The first 5 rows are patterns. Each new row is the sum of 2 different patterns, raised or lowered, with some noise. Before adding, each is slid sideways (what falls off one end comes back at the other) and multiplied by a number that may be negative. Names go in the order of the patterns.
In the rows, 128 means zero.
Known rows, each followed by the names of its patterns:
[164 156 106 142 119 133 110 159 149 146  91 158 163 151 114 130 105 161
 107 150 108 122 148 116 146 139 131 133 103 122 155 117 161]
D
[153 133 139 165 133 154 135  96 132 130 147 114 150 114 163 156  99 101
 162 142 152 105 112 119 157 125 120 103 136 104 137 126 161]
Q
[105 105 122 146 143 102  94 154 128 130 145 121  91 128 154 129  96 155
 140 145 153 163 113 140  98 158 124 106 141 117 166 102 161]
S
[163 161 138 160 143 163 160 112 109 158 115 131 144 160 148 116 156 148
 108  99 122 107 102 161 154 101 146 144  96 118 118 109  99]
T
[120 135 109 127 138 127 150 124 114 125 131 151 127 129 109  98 108  90
  99 117  95 117 146 154 128 112  91 117 165 112 136 150 122]
X

New rows. What belongs after each?
[133 134 171 126 125 164 172 174 165 174 111 111 158 111 119 165 133 148
 175 185 119 112 119 120 162 112 131 172 159 123 162 137 135]
T X
[182 176 123 109 110 106 159 166 124  79 136 140 110 118 144 128 102 150
 151 162 124 143 122 118 141 114 144 117 140 185 159  87  91]
Q S
[ 95 149 144 129 101 110 146 161 106 129 134 115 131 170 123  92 112 157
 104 123 110  92  97 134 102 152  95 126 150 110 132  88 140]
S X
[151 181 188 197 155 180 150 145 141 157 154 170 124 173 198 198 160 153
 127 174 187 168 165 178 170 157 180 156 169 176 154 179 179]
D X
[ 99 102 111  96  71 145 137 105 158 150 124 130 115 125  98 129 122 126
 158 160 150 109 113  90 121 111 120 124 159 131  96 136 109]
T X
[127 161 130 123 143  97 106 131 114 106 152 163 108  77 162 138 105  68
  96  85 103 142 137  69 131 110  86  98 120 107  83 155 166]
Q T
[117 156 155 182 185 162 156 192 150 143 125 108 152 170 163  99 169 119
 151 165 115 107 182 150 148 113 107 133 172 134 125  97 141]
Q X
[102 107  95  87 114 101  96 127 105  80  93 128 111  83 124 124 117 128
 123  79 114  72 111  99  74 115 105 135  82 124  91  76 103]
Q S
[188 164 161 128 166 173 161 185 206 199 149 180 177 171 165 191 160 179
 137 199 179 193 148 188 165 171 135 202 160 174 166 150 175]
D Q
[130 105 125 103 152  99 111 153 144 143 148 147 107  94 146 129 114 170
 151 148 135 155 100 112 113 120 127 113  86 156 159 120 127]
D T
[ 81 100  90 117 163 120 109  88 132 115 128  89 105 149 144  89 100  94
 144 139 142  88 118 129 150 124 141 110 115  75  85  98  97]
Q X
[101 176 126 152  99  93 137 149 135 146 152 129 101 130 138 120 169 167
 173 106 134 121 137 133 156 154 129  71 145 133 129 110 105]
D X
[159 170 125 112 138 154 134 120 130 150 125 125 145 177 166 137 149 160
 154 149 151 102 135 147 149 129 156 125 166 152 106 125 159]
D Q
[ 89 108 107 116 136 147 108  90  85 150 117 114 115 125 129 145 125 115
  93 114  79  92  95  92 102 124  85 121 138 107  99  94 134]
Q T
[150 135 159 148 134 124 147 147 142 146 173 148 141 138 164 140 121 145
 144 158 125 175 149 136 151 166 148 124 142 155 144 158 160]
S T
[160 156 168 118 141 132 142 162 158 126 140 122 142 145 151 148 151 123
 136 156 129 128 165 154 149 139 162 132 158 145 170 165 147]
S X
[107 133 150 149 153 141 166 147 147 138 128 134 129 120 140 148 154 115
 148 114 122 144 151 127 160 133 127 121 108 132 139 119 128]
Q X
[113 135 102 138  99 123 139 148 133 174 122 122 100 140 168 123 106 163
 181 167 162 187 105 118 147 114 126 169 132 150 150 170 135]
Q T
[ 96  62 148 129 126 173 129 147 136 120  88 160  80 100 160 171 110  99
 124 156 118 106  94 107 107 167 135 117 127 139  72  93 108]
Q T
[145 162 149 157 136 116 171 134 136 151 144 146 145 151 174 147 132 119
 129 115 163 146 137 165 160  89 156 154 141 111 167 142 162]
D T
[147 135  95 136 119 112 146 128 124 106 154 136 150 121 116 164 160 104
 117 130 142 143 148 126 142 132 156 135 136 112 132 100 105]
Q T
[171 144 114  94 133 102 115 139 142 119 157 126  98 113 133 122 111 146
 155 144 166 138 169 151 117  98 143 116 121 125 152 133 119]
Q T
[ 76  76 102 138  93  69 108  95  51  69  78  86  47 124 124  55 109  86
  74  65  88  84  64 115 111 113 139  93 120 116  65  74 137]
S T
[210 197 159 165 220 169 194 125 177 159 172 175 148 176 154 172 157 144
 187 196 182 153 169 191 189 171 156 163 139 179 174 183 134]
Q S
[130 187 159 165 163 198 187 166 197 193 143 145 148 155 137 182 189 137
 192 169 152 146 146 145 143 199 184 164 200 173 193 194 148]
S T
[ 82 132  89 107  74  74  70 136 112  96  92 109  99 122  84 109 129  97
 105 132 116 126  97  88 110  85  96  83 101  72 142 133  61]
Q T
[139 129 102 137 159 148 123 133  93 111  64  79 114  91  86 140 129 119
 141  90 117 146 129 118 163  93  99 160 136  98 129 109 168]
Q X
[121 107 120  96 102 130 137 167 111 108 168 135 150  87 150  84 171 135
 145  98 112 162 151 113 132 127 115 119 157 145  98 152 174]
D S
[110  86  92 142 148 142 145 136 144 153 101 112 133  99 137 151 133 136
 100 155 147 106  84 117 105 110 150 153  95 136 120  83 110]
Q T
[117 157 151  79 140 139 118 107 132 103 100 122 129 126 140 105 142 127
 102 128 144 110 110 146 131 147  88 118 162 126  77 106  84]
Q T
[139 156 141 156 130 130 156 149 127 123 127 164 165 152 115 154 156 149
 119 159 125 129 131 135 127 140 119 124 115 130 158 125 156]
Q T
[113 111  88 147  83 103  88 116 126  73 140 127 122 125 107  86 138  77
 155 133 117  96 110 126  96 114 120 111 120  84 143 119 105]
D S
[211 165 173 184 172 220 141 150 193 211 182 183 175 158 132 184 150 200
 175 159 197 227 159 211 182 134 155 165 205 143 185 182 231]
Q T
[108 106 146 117 160 151 157 103 139 106 120 107 145 126 138  81 150 170
 139 111 117 113 141 112 131  97 130 147 100 133 126 140 136]
D Q
[ 98 126 126 128  87  98  97 115 137 154  89 147 118 114 122 104 115  90
 140 139 125 156 136 126 150  94  85 128 128 117 137 138 146]
D T
[141 193 153 156 156 171 179 178 145 195 155 137 154 211 161 188 169 164
 147 156 166 194 154 131 166 196 149 172 158 199 165 174 164]
D Q
[154 171 178 116 135 131 150 140 130 163 141 158 135 173 108 105 131 137
 133 135 128 138 146 144 134 126 108 130 138 157 135 161 161]
S T
[102 131 140 134 103 141 136 129 144 155 119 132  94 150 123 121 150 126
 172 121 157 125 116 113 129 137 112 122 149 115 139 132 115]
S X
[ 80  57 100 110  94 109 106  87  88  68 103  66 107 105 110  98 134 132
  89  64 140  75 101 138 102 123 110 125  73  70 110  81  78]
D T
[191 178 146 165 174 137 167 166 156 157 193 186 184 187 165 171 178 160
 162 184 139 168 170 172 175 160 175 180 151 141 157 139 147]
T X
[158 149 147 136 177 141 149 159 166 169 162 135 121 148 164 157 135 142
 108 149 129  95 115 139 144 176 155 132 128 129 129 170 111]
Q X
[116 133 151 143 148 137 161 140 146 133 131 145 140 121 138 142 151 134
 148 125 133 144 153 132 152 134 134 123 120 135 138 119 134]
Q X
